The rows come from 7 hidden closed curves, with some noise, and rows from the same curve form a group. Each curve winds through 8 dimensions. The rows are also pushed far along 5 directions, which tell nothing about the answers.
In the rows, 128 means zero.
Some rows, each with its group after it:
[144 172 143 133 124 126 130 124 140 141 118 133 116 133 126 124 158 141]	suda
[104  82 126 104  71 139 143 172 151  90  99 131 156 109 135 159 106  90]	dimet
[148 182 131 189 146 112 129 107 114 156 138 134  88 141 144 110 161 171]	suda
[115 114 111 115 132 111 117 129 131 158 129 128 128 140 140 121  93 108]	nom
[145 105 143 116 141 120 119 109 136 126 134 106 116 137 148 125 156 136]	suda
[133 130  60 126  78  77 166 103 193 125 148  98 147  75 188 116 192 170]	rul
[150 132 155 140 126 131 135 149 106 114 135 112 135  88  90 147 133 159]	soge
[147 108 100 157 120 142 160 129 100 124 114 105 107 128 149 182 144 130]	tudod
[150 126 150 138 144  90 152 123 139 142 134  99 101 122 177 123 181 169]	rul
[163 166 122 169  97 119 127 125 143 111 163 132 145 120 153  94 176 171]	dimet
[189 149 191 163 164 106 125  67 102 150 171 164 128 106 106 147 111 189]	dimet
[ 75 116  83  69  90 133 128 156 183 101  85 117 142 122 136 121 136  82]	tudod
[ 56 152 164 156 166 132 142  88 147 160  98 131  65 191 114  97 161  97]	nom
[195 144 115 159 125 165 112 165  66 117  95 112 103 165 148 164 133 125]	nom
[ 51  75 113  83 143 131 108 153 144 134  79  78  92 166 116 129 122  50]	soge
[125 120 220 154 172 136 127 107 106 135 141 167 126 152  93 136  89 113]	suda
[133 157 127 132 117 123 113  85 169 122 151 151 154 146 151  79 147 141]	dimet
[ 92 105 162 110 148  93 189 120 165 125 145 137 179  74 115 150  87 127]	Sud
[208 133 131 169 127  83 161  65 156  98 168 108 165  98 202 130 176 207]	dimet
[ 84  97 134 110 144 149 128 140 106 137 130 178 138 133  94 161  51  67]	soge
[126  50  98 124  95  83 160 147 149 114 108  69 148  89 174 179 108 124]	rul
[175 118 154 135 134 150 152 182  83  95 128 107 141  89 100 193 132 135]	Sud
[143 129 108 118 108 127 132 115 153 109 165 134 188 108 139 110 124 136]	nom
[142 154  99 137 119  58 155 100 183 160 154 100 144  92 190 108 165 184]	suda
[101  84 148 145 173  71 167 128 129 142 171 118 138  83 147 139  99 151]	Sud
[183 129  79 170  77  89 132 124 142 131 123  81 107 126 210 131 192 168]	tudod
[100  97 158 140 178 102 185 119 122 135 160 132 138  95 131 148 105 144]	rul
[103 106 117 150 134 109 136  82 142 129 132 121 122 133 138 119 119 136]	rul
[ 94 112  62 116 102 116 147 135 144 129 150 143 144 100 151 118 116 125]	nom
[162 173 103 109 109 197  81 170  71 117 113 145 109 127  67 139 143 129]	tudod
[143 122 110 136  96 119 129 146 123 136 123 140 123 114 145 145 118 132]	tudod
[115 133 141 143 145 148 110 154  90 152  65 118  55 173 115 167 120  93]	Sud
[121 117 161 120 140 135 127 154 125 140 120 138 136 162 134 131  99  84]	nom
[202 201 164 113 121 172  78 117 107 136 170 181 161 141  83  84 136 160]	dimet
[147 115 109 123 114 140 156 127 116 119  92 122 116 111 137 197 121 129]	nom
[ 88 107 131 116 114 139 134  98 145 124 105 126 122 137 107 118 122 112]	Sud
[110 141 118 118 114 128 152 134 148 127 142 151 148 119 128 107 134 122]	tudod
[116 105  81 105 116 107 125  98 158 116 138 103 130  93 148 128 152 151]	dimet
[114  70 179 188 179  57 228  81 157 120 141  74 139  98 182 169 132 167]	suda
[102 131  83  70 109 134 111  84 172 116 165 171 180 115 121  67 112 124]	suda
[116 144  50 117  82  90 134  55 190 149 210 183 180  91 173  48 135 180]	nom
[189 179 121 128 102 154 118 141 117 104 138 148 161 108 113 132 144 155]	tudod
[104  83 128 152 114 127 118 142 126 125  97  81  86 176 151 126 153  87]	suda
[109 142 156 150 168 112 106  83 134 177  97  80  54 191 129 103 170 122]	nom
[122 147 134 131 134 159 136 140  92 124 120 161 130 116  66 153  90 112]	rul
[106  88 124 117 102 111 126 138 151 102 145 152 174  87 116 153  76 105]	soge
[131 174  95 154 113 144 133 117 137 124 111 131 113 159 145 109 168 127]	tudod
[102 138  83 101 124  99  85 114 155 171 155 122 123 136 138  72 132 126]	tudod
[144 109 129 113 143 156 139 150  96  95  82  81  96 130 120 166 159 124]	dimet
[143 133 104 101  83 174 104 178 118 100  97 152 141 149 137 131 116  99]	dimet
[136 105 111 101 110 132 109 161 112 124 116 129 124 108 126 150 110 126]	rul
[152 151 120 132 103 146 123 124 140 103 122 115 136 148 144  85 179 143]	dimet
[176 191 160 161 161 169  83 154  55 136 176 196 135 152  85  94  97 141]	tudod
[ 78 153 114  73 136 147 114 188 130 170 119 151 141 131  98 127  81  84]	suda
[158 152 127 124 139 129 105 131 103 157 155 144 137 105 106 146 102 152]	suda
[140 111 123 148  91  82 142 128 168 124 126 109 127 109 185 136 159 146]	suda
[137 143 145 149 126 144 108 110 123 126 130 149 101 172 145  90 161 134]	tudod
[194 105 174 145 156 153 120 167  70 119  87  68  91 171 135 171 151 116]	nom
[107 102 151 112 173 135 113 141  95 138 106 145 100 148 104 162  76  81]	Sud
[142  92  63  84  52 156 114 170 141  93 108 106 156 123 142 137 138  88]	rul
[122 131  96 121  90 154  99 127 118 112 141 178 159  99  77 146  76 105]	rul
[124  69 139 128 148 103 155 112 126 127 136 116 147 117 147 158  83 114]	Sud
[157 138 142 127 175 139 132 121  91 138 120 136 114 135 125 163 109 137]	soge
[171 168  44  61  59 182  59 164 117 131 126 126 128 135 116  85 176 134]	rul
[ 83 170 159  91 163 153 111  92 141 162 159 189 138 150  71  63 113 119]	rul
[116 142 159  99 142 151 100 155  98 144 132 194 135 103  52 164  53  99]	suda
[137 122 108 130 132 112 123 154 121 101 128 102 154  90 117 150 103 137]	soge
[154 131 106 128 120 131 127 172  99 127 118 123 128  99 122 182 109 126]	dimet
[147 144  69 120 107 133 127 106 156  91 159 142 189 114 161 102 134 141]	tudod
[125 161 124 115 138 134  77  88 134 152 157 145 110 138 102  80 153 151]	dimet
[123 134 111  85 110 166  97 145 134 112  84 141 121 155 116 144 120  78]	Sud
[100  85 193 169 190  81 182  69 155 107 100  92 115 143 151 157 122 122]	soge
[216 163 135 150 141 147 124 160  64 109 142 115 158  88  92 170 110 174]	soge
[149 167 110 152 135 125 114 119 141 101 139 100 126 153 160  72 196 148]	tudod
[175 148 128 126 127 118 149 122 131 116 155 143 153  84 148 144 145 178]	suda
[134 171 201 184 206 111 172 110  87 145 141 163 106  99  78 168 101 162]	Sud
[114 145  96  64 103 126 100 148 143 149 132 148 140 108 111  91 114 128]	rul
[128  91  74 139 104 129 141 162 117  96 106  84 140 112 149 159 116 115]	soge
[158 164 123 143 121 131 166 108 119 121 188 181 182  59  99 145 109 178]	nom
[ 63  56 201 145 213 106 181  99 129 116  94  85  90 154 123 166 117  85]	Sud
[ 84 102 112 109 107 126 116 134 161 112 125 120 162 138 128  96 102  92]	soge
[139 121 130 116 115 122 116 143 144 139 137 127 141 150 157 112 129 109]	nom
[130 154  84 102 111 159 112 150 122 147 123 128 125 167 148  84 147 118]	rul
[ 94 139  90  77 122 121 135 150 157 139 179 170 192  92 120  98  93 108]	tudod
[189 134  72 128  71 143 122 143 118 111 116 127 142 109 163 175 139 146]	soge
[ 68 116  19  99  73  95 123 107 197 141 142 117 125 126 191  61 172 127]	nom
[ 72 101 165 117 172 104 161  80 162 117 114 126 136 115 102 139  98 117]	soge
[131 156 106 117 104 139 129 118 134 155 129 159 125 121 123 139 128 131]	tudod
[128 122  76 112 121 156 132 162 121 105  85 102 132 140 145 176 116  84]	dimet
[211  92 115 140 120 120 135 115 103 109 139  96 147 114 174 163 132 166]	nom
[191 145  65 151  85  94 125 126 134 109 181 130 165  76 182 112 155 193]	Sud
[100 141 133  78 120 112 148 144 159 136 156 178 185  63  97 134  76 127]	suda
[153 194 122  95 137 201  95 157  94 114 108 170 142 161  86 118 117 106]	dimet
[122 137 165  89 145 156 122 165  90 139 134 169 135  85  48 167  77 122]	Sud
[167 150 110 152 103 150 127 145 104 130 101 135 131 145 137 164 108 119]	Sud
[115 165 135 124 124 157 119  91 130 136 129 183 134 136  89 120 103 126]	soge
[137 106 130 130 117 135 131 143 107 147 134 120 139 125 129 151  96 130]	Sud
[122 123 163 134 120 141 125 141  99 132 136 164 130 113  75 126  90 131]	dimet
[ 77 137 148 100 135  84 113 110 175 159 182 155 141 111 122  35 130 154]	soge
[175 183 110 133  91 131  99 102 138 160 154 164 124 146 162  81 166 172]	soge
[194 168 149 167 131 138 100 130  92 104 172 155 142 127 125  87 148 178]	tudod
[164 141  74  92  84 123 160 131 138 124 148 134 164  55 147 141 145 192]	soge
[122 133 153 114 139 123 164 123 140 105 127 157 152  69 100 173 103 148]	dimet
[ 93  78 164 120 167 105 134 116 132 136 109 115 101 143 118 147 104  86]	suda
[157 127 151 160 149 121 123 142  91 150 151 110 107 129 134 134 139 156]	Sud
[126 107 136 138 139 140 145 110 126  95 126 134 147 133 128 140 113 117]	Sud
[ 74 131 113 104 139 120 149 154 142 160 115 130 120 141 139 110 114  98]	rul
[121 152 108 133 132 119 124 113 134 154 176 157 145 118 136  93 124 151]	rul
[114 102 142 108 130  99 137 139 159 136 146 129 151 117 153 125 117 113]	nom
[133 141 110 149 140 125 120 108 117 141 118 130 113 147 143 134 115 131]	nom
[ 96 109 147 151 139  91 178 125 153 136 118 109 126 100 149 165 120 141]	suda
[139 138 127 172 129  95 140 114 135 152 135 113 106 136 170 131 153 152]	rul

New rows. What belongs after each?
[117 159 114 146 134 135 129 151 113 130 127 130 108 134 118 107 148 127]	tudod
[191 202 149 112 151 165  98 112  86 142 180 196 157 111  66 109 111 166]	suda
[109 113 188 184 172 106 121 147 112 123  94  85  78 166 128 137 132 105]	soge
[127 157 129 135 162 128 151 144 109 147 135 121 115 127 135 124 143 149]	suda
[155 153 165 132 159 159 115  97  97 124 121 141 105 154  96 107 145 151]	dimet
[175 146 133 139 143 161 152 201  63 132 118 110 131 112 118 193 119 136]	suda
[151 139 177 152 145 111 160 117 129 111 122 132 119  91 124 169 148 167]	dimet
[155 157 141 114 143 129 114  93 134 140 138 124 116 133 120 108 166 155]	suda
[120 113 108  87  99 161  81 176 110 142  88 121 124 157 110 137  86  77]	rul
[132 128  86 109  92 127 119 135 130 157 139 117 143 106 124 127 115 143]	Sud
[138 143 127 148 100 123  78  94 133 144 157 143 103 146 132  63 163 164]	dimet
[160 146 177 150 152 122 126  98 118 151 162 173 125 154 147 102 127 148]	nom
[164 159 121 116 127 183  92 132  92 124 145 148 136 163 103  93 140 122]	suda
[128 111 148 130 159 106 190  84 138 139 154 154 157 111 152 135 100 150]	soge
[117 116 129 132 169 117 144 108 127 139 142  97 119 145 154 107 149 140]	suda
[198 155 159 184 118 179 118 146  82 102 103 113 113 173 128 163 163 123]	dimet
[132 149  88  81  72 157  76 167 136 130 129 121 137 120 102  89 152 129]	soge
[103 166  43  84  67 143  89 120 178 148 147 134 167 146 138  45 144 118]	suda
[147  91 172 179 177  93 191  86 126 105 143  85 114 124 163 134 170 164]	suda
[176 189 212 141 193 184 126 150  47 138 141 209 126 130  53 171  79 137]	suda
[137 153 150 122 136 119 102 102 148 155 154 142 130 142 129 104 143 140]	nom
[ 97 137 132 124 139 153 119 125 138  94  79 101  96 165 113 111 167 102]	tudod
[188 142  87 128 101 156 115 114 101 117 136 131 132 138 150 111 154 159]	nom
[ 81 121 102 133 103  89 115 130 165 152 139 126 117 111 134 104 131 121]	dimet
[ 99 134 133 142 121 129 133 104 148 112 130 127 123 128 115  99 155 137]	dimet
[145 178 155 175 129 188 123 152  83 129  48 104  60 196  98 167 167 104]	Sud
[127 167 116 110 122 180  89 138 121  96 106 137 129 157  95  94 150 109]	tudod
[135  84 128 107 132 140 159 183 110 105  81  65 127 136 159 163 132 111]	soge
[102 174  99  80 109 141 102 104 177 123 145 168 163 144 126  34 141 128]	dimet
[ 91 106 181 196 186  45 214  72 167 158 120  92  72 134 193 148 170 151]	tudod
[149  75  87 107 108 123 111 123 141 108  93  64 123 148 185 146 149 116]	nom
[191 198  80  94 116 198  82 122  85 158 112 146 112 171 111 123 145 133]	soge
[171 110 143 163 104 136 112 119 102 115 140 103 111 136 128 114 169 160]	dimet
[102 114 162 159 137 124 148 106 123 130 144 145 123 136 118 112 118 133]	soge
[114 118  72  97 115 123 102 149 145 134 133 107 138 116 139 139 129 104]	dimet
[122 146 115 100 133 158 144 155 105 116 129 185 186  98  94 153  44 120]	soge
[182 107 154 165 109 155 117 152  66 108 141 126 120 116 103 162 127 152]	dimet
[169 125 161 177 152 134 123 172  72  98 110  97 124 120 105 186 105 128]	soge
[143 153 121 120 119 129 121 120 151 128 126 137 149 123 131 144 129 125]	dimet
[ 85  87 114 129 102 121 137 151 147 134  99  76 110 161 158 110 148  96]	Sud
[138 139 179 138 118 143 127 160 111 116 134 159 136 109  94 148 119 131]	dimet
[ 90 138 143 132 142 111 117 156 127 171 116 106  83 147 117 112 141 111]	suda
[192  96  96  93 110 171 118 160  81  86 133 137 170  96 121 195  91 121]	suda
[147 129 108 150  89 133 126 120 125 111  91  98  88 138 146 123 179 154]	dimet
[110 122 141 120 162 115 162  90 151 133 140 136 157 129 138 124 101 127]	suda
[119 151 133 150 139 136 154 146 121 112 132 159 145 108 120 160 111 124]	nom
[170 130  88 132  90 146  87 185 101  95 120 106 155 112 123 152 110 119]	soge
[137 107 109 144 125 130 152 130 111 115  94 101 108 133 152 157 130 134]	rul
[185 161 139 187 143 130 152 117 109 102 107 109 101 138 162 168 178 161]	tudod
[147 100  91 137  99 138 153 162 115 106 116 126 160  94 145 218  89 109]	nom
[ 96 132 129  95 117 159 121 158 128 160  68 121  68 184 139 126 157  88]	soge
[117 108 151 142 183 100 164 106 128 143 150  95 125 131 153 119 138 149]	suda
[115 135 134 130 124 108 142  95 170 112 167 164 181 109 140  99 111 141]	dimet
[125 144 149 149 130 129 115 141 108 157 107 147  86 159 126 130 121 115]	tudod
[139 153 168 185 141 110 162  76 143 117 151 144 123 133 146  97 167 174]	suda
[126 133 141 121 125  78 136 120 156 127 176 157 161  72 130  92 117 168]	tudod
[219 155 126 147  99 131 154 133  99 130 170 164 164  79 149 162 128 194]	soge
[150 187 139 139 131 111 130  97 133 167 207 196 179  76  88 114  95 173]	nom
[138  97 170 136 169 114 181 142 111 115 119  98 136 117 151 148 119 150]	soge
[146 147 118  96  91 152  89 152 132 128 122 150 121 137 119 120 146 111]	rul
[137 137 172 131 199 100 158 103 116 161 169 133 147 109 119 134 100 157]	suda
[136 115 110 146  91 114 142 110 140 111 110 104 110 116 147 119 163 160]	dimet
[105  98 100 118  90 115 152 130 162 114 130 143 156 123 166 118 114 108]	tudod
[ 93  94 125 135 151 109 151  95 134 128 149 129 147 105 115 137  89 130]	suda
[192 114 167 187 122  98 144  97 120 134 123  91  80 140 178 147 193 177]	tudod
[184 127 107 144 105 107 137 147 132 102 120  98 162 109 175 158 128 148]	soge
[139 149 124 106 104 152  77 141 114 119 186 221 208  85  59 128  34 116]	soge
[119 118 119 151 145 114 140 120 143 103 102  82 113 173 178  98 162 120]	nom
[150 138 134 134 133 108 149 116 129 153 133 113 139 111 138 142 122 161]	rul
[143 127  99  96 103 116 120 135 144 133 117  93 112 114 148 112 173 153]	rul
[175  96 111 113 118 138 111 128 106 123 119 104 125 147 161 140 131 132]	nom
[139 134 137 175 124  83 163 110 150 140 143 105 126  99 168 143 154 182]	suda
[105 100 135 149 125 122 113 124 126 138 131 109 113 152 126 113 126 108]	suda
[117 150 224 198 190 119 161 157  73 166 136 142  88 140  90 144 105 141]	Sud
[133 162 148 174 126 130 125 115 117 124 152 136 110 125 107  89 170 167]	dimet
[112 131 110 136 105 135 130 145 122 109 118 124 111 112 119 118 151 143]	dimet
[152 116 123 156  91 132 139 174 101 105 125 111 136  82 104 183 122 135]	soge
[182 191  54  97  62 144  80 125 162 127 159 140 181 113 142  97 161 149]	dimet
[134 169 163 181 133 124 102 116 106 163 153 162 103 140  91 111 120 143]	dimet
[153  96 147 155 130 140 112 114  97 112 103  91  81 156 132 139 160 137]	tudod
[ 78  81 108  71 138 142 117 170 136 133  57  91  85 174 155 153 124  55]	soge
[150 148 114 120 105 161  78 111 118 128 145 137 114 147  99  92 168 133]	rul
[126 146 116  91 140 152 117 146 113 128 123 144 122 129 104 121 133 114]	suda
[100 162 136 105 153 123 112 126 127 166 153 167 136 135  93  77  95 119]	nom
[158 147 194 190 157 139 143 136  75 150 152 140 124 147  99 126 112 147]	Sud
[108  86 156 165 130 124 176 156 113 125  54  92  87 149 144 206 110  90]	Sud
[ 62 110  99  74 107 147 119 113 170 132  73 109 117 156 119 116 124  81]	rul
[127 132 150 147 155 151 134 144 114  86  94  95 107 159 123 129 163 109]	tudod
[ 98 136 132 128 117 157 127 140 120 109 138 156 142 114  78 118 112 121]	dimet
[121 142 152 126 155 157 113  88 123 126 119 143 107 178 108  96 143 112]	suda
[ 99 117 110  84 131 142 121 137 139 144 127 118 127 139 135 111 135 115]	rul
[161 133 172 153 106 134 133 154 115 112 132 138 132 105 114 154 141 148]	dimet
[138 148  87 139  99 161  89 159  99 132 129 120 119 147 108 114 136 115]	dimet
[ 98 123 137 132 124 124 123 115 148 146  98 119 101 147 124 150 127 103]	rul
[114 136 107 123 112 116 112 167 131 159 119  95 102 128 131 120 150 121]	suda
[ 68 167 138 105 156 119 107  90 174 118 155 167 147 142 105  30 133 125]	tudod
[126  92 137 120 104 119 156 150 136  87 149 134 163  84 133 118 127 147]	dimet
[109 136 141 160 130 120 135 103 133 127  92 108  66 154 137 102 178 149]	dimet
[102 151 203 178 165 149 129 139 109 129 114 144  94 181 101 119 135  99]	dimet
[150 102 116 101 103 139 113 109 131 111 140 129 162 117 119 116 113 136]	rul
[160 201  84 121  63 198  81 160 115 108  90 156 121 163 115 105 164 124]	dimet
[129 173  43 111  89 101 110  61 180 158 214 184 176  99 162  42 141 182]	tudod
[140 133 142 106 102 160 146 173 119 112  90 144 151 117 108 179  95 107]	soge
[136 151 126  95 132 186 104 140  95 139 154 191 175 139  70 135  60  89]	tudod
[137 142 123 117 132 136 119 130 117 136 139 121 100 129 118  99 174 147]	rul
[114 166  75 130 115 151 119 123 145 116 114 132 130 163 149 101 152 106]	tudod
[108  62 185 129 167 101 159 139 117 104 123 126 145  96 111 177  58 112]	tudod
[129 143 129 118 123 128 119 113 156 112 132 154 152 138 145 110 122 123]	tudod
[127  98 198 161 168  98 175 113 106 153 162 143 148  97 116 160  70 158]	Sud
[112 123 127 123 152 126 132  86 132 131 130 139 115 154 141  88 132 136]	nom
[ 86 114 115  95 156  69 159  68 200 134 178 151 179 116 177  58 114 138]	suda
